Every row belongs to one group in each of 4 separate groupings. Each group adds its own fixed numbers to the row, and there is some noise. The rows also spread widely along 17 directions, which tell nothing about the answers.
In the rows, 128 means zero.
Known rows, each followed by its group in each grouping:
[151 139 112 140 212 133 123 158  98 146 162 180 171 126 117 151 183 166
 111 101  99 171 109 195 163 145  92  98 155 146 145 135 179 114 132 103
 121 113 151 116 150]
(2) C k305 k966
[105 154 143 142 140 128 135 155 115 147 136 113 103 139  87 141 129 156
 130 135 142 122 161 122 131  90 157 132 111 128 129 139 133 155 136 178
  99 135 114 107 128]
(3) F k145 k876
[122 110 115 141  69 187 117 123 166 125 109  90  85  76 148 174  97 115
 126 138 140  99 194  88 112 139 155 114 148 103  56  93  93 121 159 151
 111 146 117 117 130]
(2) Q k728 k580
[135 159  97 102 157 136 144 121 129 123  91 141 135 175 126 152 145 155
 124 121 150 114 109 121 103 132 158 116 128 131 149 151 163 122 146  89
 116 138 145 108 144]
(1) U k467 k966
[124 140 130 100 111 113 125 142 112 125  99 138 105 100 128 145 128 117
 124 111 133 142 129 123 158 137 124 115 154 127 130 155  81 130 112 118
 104 123 131  96 132]
(0) Q k822 k580
[139 134 141 139 157 119 122  98 109 122 149 181 172 140 134  91 125 175
 161 126 156 128 101 137 115 157 132 143 143 126 107  70 103 134 121 146
 162 134 153 139 143]
(3) C k305 k876
[112 106  83 126  92 127 105 119 113  92 127  94 134 132 159 115 114 119
 101 148  97 119 134 101 122 157 156 147 107 132 107 135 119  96 181  94
 169 114 134 126 121]
(0) U k145 k876
[132 139 142 172 179  97 138  95  96  93 161 175 168 148 110 128  94 160
 145 127 134  54  86 103 158 111  89 122 114 107  79  73 115 130 131 139
 158 123 144 153  92]
(1) F k467 k876
[144 162 134 117 158 109 102  69 106 138 104 205 125  99 140 108  96 101
 123 102 137 144 125 166 165 155  68 103 154 140 127  55 115 141 101 122
 128 113 105 130 124]
(0) K k822 k876
[138 119 148 138 150 126 136 107 173 103 114 121  84 115 132 138  97 124
 176 115 159  63 150  96 118 103 136 109 141  91  91 127 102 131 110 189
  96 141 115 146 127]
(2) K k728 k876
[127 182 171 107 157 161  99 103 152 137  90 140 142  95  62 113  79 126
 168 166 156 115 126  99  77  99  95 129 154  96 117  97  91 139 156 114
 108 182 144 131  98]
(3) Q k822 k580
[149 141 117  60 155 159  84 115 192 146 118 140 184 121 143  61 106 120
 138 161 117 137 129  86  18  96 187 143 131 128 114 122  91 120 169 162
 147 140 152 179 118]
(3) K k728 k876
[147 156  94 132 127 151 168 142 120  83 106  98 122 102 122 186 104 143
 110 137 112  81 176  95 161 140 146  81 184 133 110 127 109  97 119 115
 106 127 150 128 115]
(3) F k467 k580
[154 217 125 146 159 151 103 111 121 182  71 120 106  98 124 138 110 138
  64 120 160 172 147 169 122 172 123 135 109 160 167 111 132 148  96 113
 138 124  94 117 129]
(3) U k728 k966
[128 165 138 171 217 135 102  61 140  83 133 144 117 140 123 156 146 149
 109 103 168 104 146 116 125 179 144 126 141 116 123  94 115 121 142 153
 113 130 137 134 155]
(1) F k145 k876
[125 146  68 140 121 130 111 145 114 147 184 114 102 119 118 154 130 110
  92 116  92 131 197 149 159 134 148 125 130 140 145  81 175 143 167 153
 130 117 107 113 146]
(0) K k728 k876
[127 123 143 111  34 124 180  96 130 128 104 178 136 125 129 117  67  89
 179 149 112  98 144 131 160  84  97  83 169 153  92  51 143 133 103 119
 104 150 111 129 100]
(3) U k145 k876
[115 109 120 145 144 141 167 140 134 105 103 122  71 153 137 199 133 143
 128  72 142  81 156 133 161 124 133 107 130 116  98 137 160 142 104 155
  96 118 121 104 145]
(3) F k728 k966
[140  97 150 150 118 127 136 150 122 111 124 167 134 106 152 175 164 127
 101  80 113 135 100 156 186 140  92 115 159 122  59 120 117 127  89 116
 130 128 146 110 144]
(2) K k822 k580
[134 161 103 116 154 134 100 104 150 129 117 107 130 150 127  87  99 114
 138 131 129 119 140 121  67 135 152 171 103 137 166 113 148 134 155 136
 156 143 124 148 137]
(3) U k467 k876
[105 124 243 130 157 139 130 125 181 120  49 136  92 144 109 128 139 114
 160 109 165 118  89 140 108  58  78 133 107 101 100 189 116 157  96 136
  82 172 117 112 110]
(2) C k728 k876
[133 159 124 133 193  82  90  84 114 123 155 165 133 130 122  65  83  96
 158 106 124 118 107 152 126 137  85 157 104 136 177  89 123 146 123 158
 154 114 105 160 122]
(0) F k467 k876
[122 131 119 105  85 140 149 121 122 159 116 153 133 155 148 142 131 138
 112 133 137 114 147 116 121 102 170 110 114 148  98  98 130 140 136 154
 111 115 130 108 132]
(1) Q k728 k580
[113 144  43  78 125 106 135 134  96  91 153 117 128 169 126 152 119 130
 124 130  99  87 170  75 152 147 192  95 153 120 152 109 138 101 197 115
 129 105 148 113 153]
(3) C k467 k876
[157 147  94 138 162 149 141 154 136 197 110 120 119 131 134 150 113 187
 129 116 176 135 114 146  99 130 147 151  89 134 145 170 156 148 106 126
 137 124  84 103 109]
(3) F k728 k876
[151 125  58 122  50 133 149 196 129 184 169 155 128 126 143 183  83 153
 141  84 134  95 127 101 152 115 179 133 131  96  69  57 134 171 124 150
 179 139 112 113 127]
(3) C k305 k966
[111  97 120 127 101 158 113 135 129 132  94 103  80 130 144 109 106 124
 149 116 145 127 130 153  91 134 111 181  93 125 132 135 144 156 127 120
 148 142 110 100 129]
(0) F k728 k580
[ 95 127 173 116 164  91 103 144 169 136 148 103 136 109 112 144 166  98
  82 152 110 176 112 111 153  80 136  94  95 127 128 243  89 105 172 154
  80 109  96 120 107]
(2) C k467 k876
[114 135 156 135  69 116 133 159 134 117 118  89 108 123 123 106 119 101
 117 135  99 131 143 130 133 101 142 159 110 147 123 147 106 145 108 149
 139 143 127 127 121]
(3) U k728 k876
[110 122 114 106 134 104  98 131  91  98 139 148 115 133 116 122 133 124
 141 100 124 114 122 111 147 156 124 140 138  98 115 102 102 142 147 135
 147 121 152 111 159]
(3) K k145 k580
[106 100 110 137 104 111 147 167  82 132 141 126 125 153 148 154 153 178
 101 116 133 136 122 124 160 138 170 120  93 130  91 153 123 130 133 147
 147  95 135  95 143]
(3) C k145 k966
[114 149 125 102 158 100  92  36 113 118 115 156 109 100 120  82  52 124
 187 162 182 108 131  93 131 180  99 100 134  97 141  78  60 123 161 141
 130 110  92 125 121]
(3) C k728 k876
[130 165 129 156 124 149 160 131 153 131 113 116 146 161 115 205 154 187
  72 134 170 106 103 103 129 116 186 127 131 105  83 145 138 125 138  71
 135 173 134  97 108]
(0) K k728 k876
[137 150 141 109 165 111 138 118 111 154 102 189 121 129 133 161 121 149
 127  92 162 119 119 130 167 120 112  80 131 121 104 108 110 149 102 160
  93 102 106 107 126]
(3) C k145 k580
[181 114 124 129 202 148 121 127 187 163 127 158 141  72 140 113  81 124
 189 115 132 119 111 150  99  92  73 111 137 124 127 158 136 120  99 161
 107 128  85 162  89]
(2) F k305 k876
[146 130 122 147 154 154 114 119 148 137 131 135 122  78  88 140  65 140
 182 138 155 101  94 122 117 136  55 133 136  70 102 111 129 139 137  85
 156 166 114 124  89]
(3) K k728 k966
[130 147 112 138 179  94  78  58 107 120 168 143 118  84 122 112 123 122
 125 143 161 159 127 129 148 205 107 111 132 120 161 118  79 112 153 142
 129  99 101 119 149]
(1) K k145 k580
[113 106 109 140 124 139 140 132 127 159 143 127 138 153 134 144 162 139
  98 128 118 174 121 179 129 133 130 136  94 161 139 155 196 121 151 109
 124 118 114  98 143]
(3) U k822 k966
[137 160 140  85 114  65 111  99 126 156  96 180 100 118 160  97 118  68
 123  73 135 172 105 162 174 161 105 126 130 164 172 126  88 157  63 141
 119  97  84 118 149]
(3) U k728 k876
[143  82 131 158  62 111 139  91 141  93 144 131 161 162 182  28  87 124
 198 132 134 112  73 153  65 156 149 210 105 158 138  85 123 124  76 126
 224 161 156 177 141]
(2) F k305 k966

New rows, each followed by its group in each grouping:
[ 86 102 160 151 144 140 130 139  74  80  99  95 107 139  95 139 149 154
 121 148 115 131 111 155 165 143  52 136 106 112 120 182 153 117 157  51
 137 131 145  73 113]
(3) C k728 k876
[ 91 153 140  89  89 113 113 100 133 114  92 147 136 157 140 127 141  96
  88 131 131 155 108 107 128 137 170 118 132 147 126 122  99 122 151  95
 128 136 139 114 147]
(2) F k467 k966
[163 119 142 158 145 172 137 151 225 186 157 129 104  89 138 186 119 124
 149  98 162 122 158 135  98  70 139 116 116 112  93 133 148 163 112 217
  79 152  75 133 114]
(1) C k145 k580
[138 103 103 100 125 149 126 121 136 140  96 152 125 130 159 125 116 148
 158 112 156 121 119 123  95 147 137 135 125 120 102 128 127 130 130 130
 127 122 124 113 143]
(3) U k145 k580
[111 102  94  63  59  87  89  83 157 116  99 137  75 110 196 106 112  37
 133  79 137 183 117 120 143 209 147 145 139 146 167 156  70 126 106 108
 142 107  75 106 166]
(3) F k145 k876
[107  96 126  94  84 133  83 148 170 206 128 156  92 115 164 113 117  69
 136  69 141 183 115 153  95 111 121 172  73 127 110 133 130 188 130 174
 147 122  72 111 143]
(3) Q k467 k966
[124 144 102 121 114 138 137 180 120  95 135  88 117 119 113 156 143 156
 126 134 112 105 165  93 128 126 188 130 165 113 113 158  95 118 147 132
 116 145 170 111 137]
(0) Q k728 k876
[108 118 137 103 127  98 104  96 100 124 119 158 107 123 140  94 122  90
 129 116 124 159 124 155 155 153  86 127 120 141 139 118 119 136 126 129
 137 104 107 113 141]
(3) K k467 k876
[ 83 115 164 135 152 104 106 167  57 103 121 120  93 140 120 119 166 154
  97 109 109 132 150 136 173 128 120 132  93 124  98 148  95 151 136 182
 127  84 152  99 152]
(3) C k728 k876
[112 120 161 106 173 123  95 128 126 135 129 138 133 146  97  71 139 145
 171 152 145 139  93 132  73  92 113 161  96 107 145 169 129 147 159 146
 132 144 136 119 125]
(1) K k305 k876
[ 97  88 158 135 127  86 141 121 141 121 160  98 110 135 116  97 126  83
 142 157  97 144 108 157 149  80  79 127  72 155 171 225 149 120 130 141
 102 104  81 118  91]
(1) F k728 k876
[147 133 101 114 143 134 131 103 132 138 105 162 109  95 170 184 138 119
  79 105 139 143 149 129 172 159 121  69 148 136  98 131 117 114 124 123
  99  89  94 107 129]
(1) K k467 k876
[129 186 155 123 166 129  71 138 138 138 127 144 130 110 121  98 149 112
  96 105 129 179 144 148 108 134 143 158 134 144 149 101  91 159 129 164
 139 145 137 135 153]
(0) C k467 k876
[141 146  85  92  90 144 137 143 179 160 133  94 154 168 145 100 128 153
 137 156 142 136 140  98  41 117 252 168 116 153 156 148 132 124 151 150
 142 154 136 136 146]
(3) U k728 k876
[133 116  78 152  98 162 135 104 170 130 153  54 136 132 134 124  74 128
 120 181 121 101 146 107  67 127 165 156  83 126 129 126 168 101 174 108
 179 147 112 152  95]
(3) K k728 k966
[121 125 137 126 176 148  89 147 151 120 128 143 138 128 141 175 162  98
  58  68  87 141 126 133 147 122 106 129 110 118  88 129 144 136 154 130
 134 114 134 126 135]
(3) C k145 k580
[113 117 118 132 113 150 100 154 111 168 149 137 143  96  89 123 105 154
 155 171 132 139 104 123 120 116  98 138 117 101  99 121 125 139 185  92
 145 148 109  97  98]
(2) F k728 k876
[ 90 103 145 137  76 133 124 123  97  95 164 129 148 114  92 113 130 135
 145 184 111 136 137 111 140 129 121 124 155 115  82  97 111 117 176 106
 143 156 156 108 124]
(3) K k145 k876
[127 166 118 108  45 115 127 132 131 118  76  78 102 102 145 132  90  93
  79 144 109 134 149  95 149 139 164 130 129 146 133 151  76 118 110 101
 149 131 107 122 107]
(3) U k305 k876
[136  72  97 121 134 117 183 101 150  65 145 126 134 173 146 103  87 144
 231 129 133  45 116 106 100 124 139 133 148 118 131 137 148  99 116 138
 131 136 149 148 127]
(3) F k728 k876
[138 163 137 172 186 124 138 142 100  79 133 101 123  91  85 172 102 176
 123 143 133  65 137  96 176 126 100  96 148  89  97 130  82 114 133 130
 120 130 149 127  94]
(0) C k728 k580
[115 177 163 164 102 105 116 145 119 137 160 130 139 105  81 146 145 143
 100 137 142 154 104 130 163 128 140 152 142 117 111 106  85 155 130 125
 139 171 134 106 128]
(0) U k305 k580
[119 140 136 138 145  85 108  64 126  85 132 138 128 137 135  91 114  83
 133 120 112 125 118 146 143 165 112 127 129 148 162  99 123 108 128 134
 136 122 135 154 156]
(2) U k822 k966
[123 102 152 150 102 116 131 134 161 143 146 132 130 130 144 132 130 137
 131 106 149 121  98 122 123 119 146 164  95 116  75 124 101 153 113 175
 146 136 117 128 132]
(3) U k728 k580
[114 134 110 110 102 133 113 136  83 134  91 134 102 130 127 130 104 162
 140 120 169 119 124 104 126 162 146 150 120 108 110 104  89 154 130 120
 150 129 129  89 142]
(3) F k145 k580
[111 138 130 155 111 132  86 126  94 120 134 102  85 127 146 116 171 116
  66 111 124 180 166 168 137 180 142 173 102 154 146 117 131 148 128 141
 161 119 125 101 170]
(1) K k305 k876
[145 127 105 118 141  95 123  95  91  95 121 125 108 116 152  72 105  98
 149 134  96 125 166 155 144 154 111 103 140 167 182 130 130  99 102 147
 122  93 122 148 143]
(2) K k145 k876
[119 163 149 147 148 163 117  77 154 142 141 164 147 140 104 134 119 129
 136 129 148 122 142 139  96 128 126 131 140 128 103  38 151 146 150 141
 126 164 143 139 140]
(3) Q k728 k966
[130 145 127 123  70 160 158 178 108 102  61  84 108 120 126 159 126 147
  87 148 110 113 143 117 138 107 146 125 144 131 100 166 120 123 108  65
 137 154 152  98  98]
(0) K k728 k876
[137 109 112  87 103 163 137 134 133 204  90 169 144 137 162  94 137 170
 159 140 184 199 108 165  65 136 156 150 117 165 136 152 143 146 118 118
 127 132  99  88 137]
(3) F k467 k876
[158 132 102 172 158 154 134  82 153 126 189 152 155  77 134 159 125 140
 146 130 142 143 162 143 139 186 117 105 190 137 107  78 125  98 137 137
 118 137 124 139 140]
(3) Q k467 k876
[122 118 131 139 151 154  96 105 152 148 169 162 145  84 130 130 151 123
 117 137 126 182 150 166 134 151 108 112 154 139 109  94 127 126 168 141
 110 131 113 116 138]
(0) C k728 k876
[128 156 130 140 187 132  98 122 170 156 169 122 170 110 103 150 146 134
  85 155 119 164 123 125 116 112 152 102 117 129 132 153 129 103 185 139
 113 129 121 138 119]
(2) C k822 k966
[108 141 105 125 123 136 120 126  98 136 114  93  75 129 121 107 103 155
 149 155 161 131 182 137 110 139 159 129 108 129 165 124 134 141 151 163
 123 122 110 101 144]
(0) C k305 k966
[ 70 152 123 104 120  86 126 120 113 142 165 154 124 178  85 143 126 113
 120 133 123 116 125 107 159  79 162 110 108 117 136 107 146 152 185 150
 104 127 112 104 128]
(0) F k305 k966
[114 124 140 132 117 120 129  92 113 141  99 120 100 135 147  94  91 145
 152 148 182 132 130 129 109 147 131 142  85 131 132 129 107 139 125 148
 142 118  92 112 121]
(3) C k467 k876
[163 153  99 182 143 155 173 147 173 136 155  80 145 115 117 223 113 149
  60 138 108  90 163 111 150  91 161 101 127 128  95 149 170 101 129 125
 120 137 106 142  78]
(3) K k822 k876
[148 115  76 137  51 132 156 126 150  82 106  71 122 149 196 152 124 117
  79 121 105  96 135  96 126 166 196 148 116 153 114 153 123  94 112  87
 175 124 138 132 129]
(1) U k728 k876
[125 131 123 134 149 105 115 148 135 141 151 147 119 150 129 142 166 170
 149  91 167 124 109 116 126 142 183 149 130 105 112 137 106 148 137 171
 117 136 133 108 176]
(2) U k728 k876
[111  92 127 171 112 142 146 133  81 136 175 147 147 135 118  99 134 186
 172 168 135 129 150 158 120 124 142 126 126 147  96  83 148 128 144 179
 129 123 148 122 148]
(2) F k145 k966
[142 134 117  66 166 147 131  81 164 145  86 217 145 167 176 117 151 146
 160  95 184 140 121 126  73 141 179 107 162 149 124 102 122 137 118 158
  88 125 135 122 171]
(1) F k467 k876
[150 132 107 160 151 143 116 136 127 149 160 168 141 127 131 135 144 143
 146  95 131 135 129 170 129 146 114 148 144 134 116  73 172 144 133 134
 138 147 128 125 160]
(2) U k467 k876
[115  90 100 107 186  94 119  84 164 112 157 142 117 114 151 178 148  75
 109  94 103 135 117 135 191 159  83  74 130 122 134 185 144  87 166 121
  77  73  84 114 135]
(3) U k728 k580
[124 113 139 118  79  85 113 135 151  68 143  79 103  95 160  68 103  35
 126 121  55 140 150 143 152 126 118 147 129 165 171 164  80 116  92 153
 149 117 126 163 121]
(0) C k728 k876
[123 109 140 168 134 157 116 121 113  96 112 101 106 110 130 112 125 124
 135 136 111 130 150 170 129 155  83 149 129 147 132 126 147 118 122 108
 139 137 133 123 133]
(2) F k728 k876
[108 125 122  75 103 108 116  83  89  68  61 136 107 124 163  83 124  89
 135 132 116 154 132 138 140 188 104 119 162 157 165 158  87  95 120  64
 123 111 147 104 148]
(0) Q k467 k876
[ 95 101  95  66 141 114  81 148 111 125 153 163 113 143 120 124 147  85
 152  94  86 121 148 111 133 115 127 114 134 106 125 119 139 134 199 153
  97 105 141 106 170]
(2) Q k145 k580
[ 96 168 148 146 133 123  57 123 145 116 170  60 134 101  43  97 101  87
 108 185 102 156 115 109  97 119 105 190  97  99 165 144 118 130 209  83
 174 182 122 129  97]
(3) K k822 k876
[112 118 142 113 125 112 117 167  94 114  95 103  96 125 122  92 113 143
 152 135 130 126 114 133 129 113 108 151  98 116 141 183  98 145 121 123
 141 124 127 100 113]
(0) C k728 k876
[133 136 123 160 151 159 103 180 101 121 116  98 107 115 119 132 148 186
 118 119 140 125 132 133 102 149 142 170 104 110 102 142 113 151 134 148
 160 134 166 114 150]
(1) U k728 k966
[141 146 131 154 152 138 139 128 130 129 136  98 125 137  99 103  95 142
 154 150 132 107 144 145  93  97 118 154 106 131 153 131 164 138 125 144
 142 154 121 144 108]
(3) K k467 k876
[118 144 130 126 168 117  89  92  98 136 142 152 151 107 119  84 114 156
 135 166 150 158 123 135 120 152 118 124 122 129 132 106  91 119 170 134
 136 114 125 120 122]
(0) C k822 k876
[134 154 140 124 106 146 124 166 143 161  97 128  97 109  94 170 112 114
 126 115 137 120 125 129 135  82 106 122 128 103 112 134 147 160 121 106
 108 168  99  97 110]
(2) K k145 k580
[146 176 184 149 146 129 149 131 148 132 135 173 136 119  88 137 128 127
 150 104 135 127 130 162 144  90 109 117 176 131 118  76 135 164  68 167
 108 172 147 147 134]
(3) K k305 k966
[147 136 116 132  59 110 173 130 111 155 150 190 141 119 143 157 140 144
 133 114 146 159 127 161 182 139 148  99 184 154 109  83 127 141  80 117
 117 142 113  96 139]
(0) K k145 k876
[114 130 154 138 130 109 117 119 145 122 171 147 147 100 103 115 132 114
 144 148 122 160 116 137 142 115 117 126 149 137 126 138 100 127 138 138
 111 145 116 128 115]
(0) F k145 k876
[130 130 132 132  80 167 160 137 177 165  97  77 127 140 149 138 123 131
  87 156 138 151 154 139  76  92 192 149  91 177 135 167 151 129 110 148
 118 142 102 123 112]
(3) F k822 k580
[120 157 162 141 205  94  84 127 114 101 129 108 121 108 105 128 140 128
  76 133 116 125 119 100 147 111 115 118  86 111 119 190  77 122 143 162
 129  98 127 140 104]
(1) K k145 k876
[111 100 111 156 105 131 135  74 128 117 144 118  61 149 153 129 108 137
 176 106 190 102 187 137 118 180 165 149 121 122 130  53 136 149 131 201
 121 127 107 107 188]
(3) C k822 k580
[141 158 105 115  62 127 149 211  80 135  91  98  90 120 120 146 113 150
 126 123 131 123 140 124 153 120 144 138 127 130 145 157 113 157  96 100
 147 143 129  80 121]
(1) C k467 k876
[135 103 120 168 147 161 125 116 135 105 155 145 167 101 129 177 142 156
 110 129 117 119 121 126 148 160 102 116 154 111  50  99 133 101 164 103
 135 132 147 123 124]
(3) U k145 k580
[124 136 139 126 131 112 114 103 132 102 112 135 124 149 141  98 109 114
 142 106 132  99 106 122 111 131 125 164 114 123 127 117 110 137 116 120
 155 142 139 137 124]
(0) Q k728 k876
[185 156 127 137 104 136 130 143 167 146 119 137 148  91 176 134 110 117
  87  88 131 138 119 132 113 138 158 152 139 148  94 100  83 143  56 156
 173 139 129 164 124]
(3) K k467 k580
[140 147 131  97 132 116 138 132 151 109 118 160 142 153 132 122 141 114
 139 105 112 114 111 129 120 113 152 112 162 133 134 121 128 128 107 128
 123 148 161 143 153]
(2) K k728 k966
[109  99 141 162 107 160 133 156 157 134 134  92 145 159 130 156 128 137
  80 134 107 102 108 112 100  69 137 169  60 109  56 149 171 138 166 117
 174 150 122 129  89]
(3) K k467 k876
[149 129  95  62 159 157  86 134 124 132  66 187 120  92 167 106 113 122
 149  87 121 134 138 132 111 152 105 113 171 121 102 102  95 135 131 125
 121 108 142 124 143]
(0) U k728 k876
[131 168 151 151 163 166 135  92 175 166 109 111 110 178 118 112 111 124
 127 128 157 126 176 170  60  85 151 158  82 161 176  93 213 156 129 172
 110 160  97 139 131]
(3) C k822 k876
[164 112  89 135  27 139 165 181 146 167 163 176 148  92 154 174 112 133
 151  97 122 130 111 132 172 132 147 121 189 132  68  73 115 148  85 103
 148 158 116 110 128]
(2) F k728 k876
[139 161 139  82 150  93 147  94 139  99  88 160 148 169 146 124 146 134
 122 106 149 125  91 111 128 142 169 115 160 135 149 158 100 112  91 102
 123 134 149 129 143]
(3) K k305 k876
[147 143  88 137 160 125  81 127 137 150 176 168 173 114 136 147 109 142
 111 105 126 113 108  95 132 149 151 132 129  95  81  61 104 128 179 135
 173 125 129 145 131]
(2) C k822 k876
[138 114 134 144 141 138 132 121 106 131 108 121 124 121 138 109 123 145
 149 139 133 131 125 159 114 137  98 130 112 146 139 156 144 111 112 117
 122 124 125 118 124]
(2) Q k145 k580
[170 138 111 158 150 121 147  76 197 124 165 140 157 108 127 121  52 115
 192 133 141  77 114 112 100 117 120 119 138 118 123  89 138 113 114 156
 139 152 106 186  98]
(3) U k145 k966
[122 148 139 122 136 104 156  88 161  76 155 115 138 174 114 137 156  80
 127 127  96 111 150 137 130 111 155 115 153 164 187 146 160 101 129 135
  84 145 154 136 150]
(1) Q k822 k580
[129 108 138 194 132 137 114  98 161 138 157  89 102  96 167 133 156 128
  91 119 157 197 141 181 128 202 142 172 103 166 144 164 117 123 100 155
 145 118  83 118 150]
(3) F k728 k876
[131 149  82  62 125  62 111 104  98 137 143 160 120 133 142  88 124 124
 163 123 158 163 107 131 146 189 163 118 146 141 210 137  77 126 128 123
 124 100 113  97 166]
(0) C k728 k580
[129 115 129 133 122 138 122 167 120 123 106 109 114 113 140 158 161 143
  91 118 117 146 130 135 144 132 142 126 132 126 103 180 119 116 123 113
 127 128 135 102 136]
(2) K k822 k876
[127 109  83 119  81 106 113  65 121 121 151 163 113 164 188  72 101  69
 136  92 108 130 148 168 126 167 135 162 118 162 157  31 171 141 122 138
 179 119 104 144 162]
(0) K k305 k876
[109 137 139 152  49 157 162 127 130  80  93  89  90 109 121 168  99 101
 110 153 109 113 177 130 163 118 119  95 158 142 109 110 137 118 121  90
 115 160 130 110 109]
(0) C k145 k966
[151 164 117 152 186 106 157 148 118 164 158 152 101 154  88 157 108 175
 185  86 177  87 127 151 153 106 120 129 124 103 161 112 174 169  99 168
 111 141  96 109 133]
(3) C k305 k876
[129 125 152 156 162 111 125 129  97 128 132 148  91 140 148 125 155 178
 136  93 179 119 149 142 135 145 158 140 102 128 111 108  93 164  95 236
 116  98 139 115 173]
(1) C k822 k580
[141  73 106 129 112 161 179 128 160 140 137 159 127 164 154 139 109 125
 188 100 121 100 134 177 112  99 101 119 127 140 117  95 225 139 113 133
 122 138 120 124 133]
(3) C k728 k966
[125  99  98 141  77 134 125 167 137 162 171  98 123 121 145 114 140 127
 126 129 115 186 139 162 114 141 161 177 103 164 154 166 150 139 125 139
 154 130 100 106 138]
(3) F k145 k876
[146 142 130 155 142 216 117 169 116 144  57  81 110  62 153 171 165 215
  49 154 164 180 188 123  91 167 184 112 137 140  56 173  78 114 117 149
 127 115 152 106 137]
(3) K k145 k966
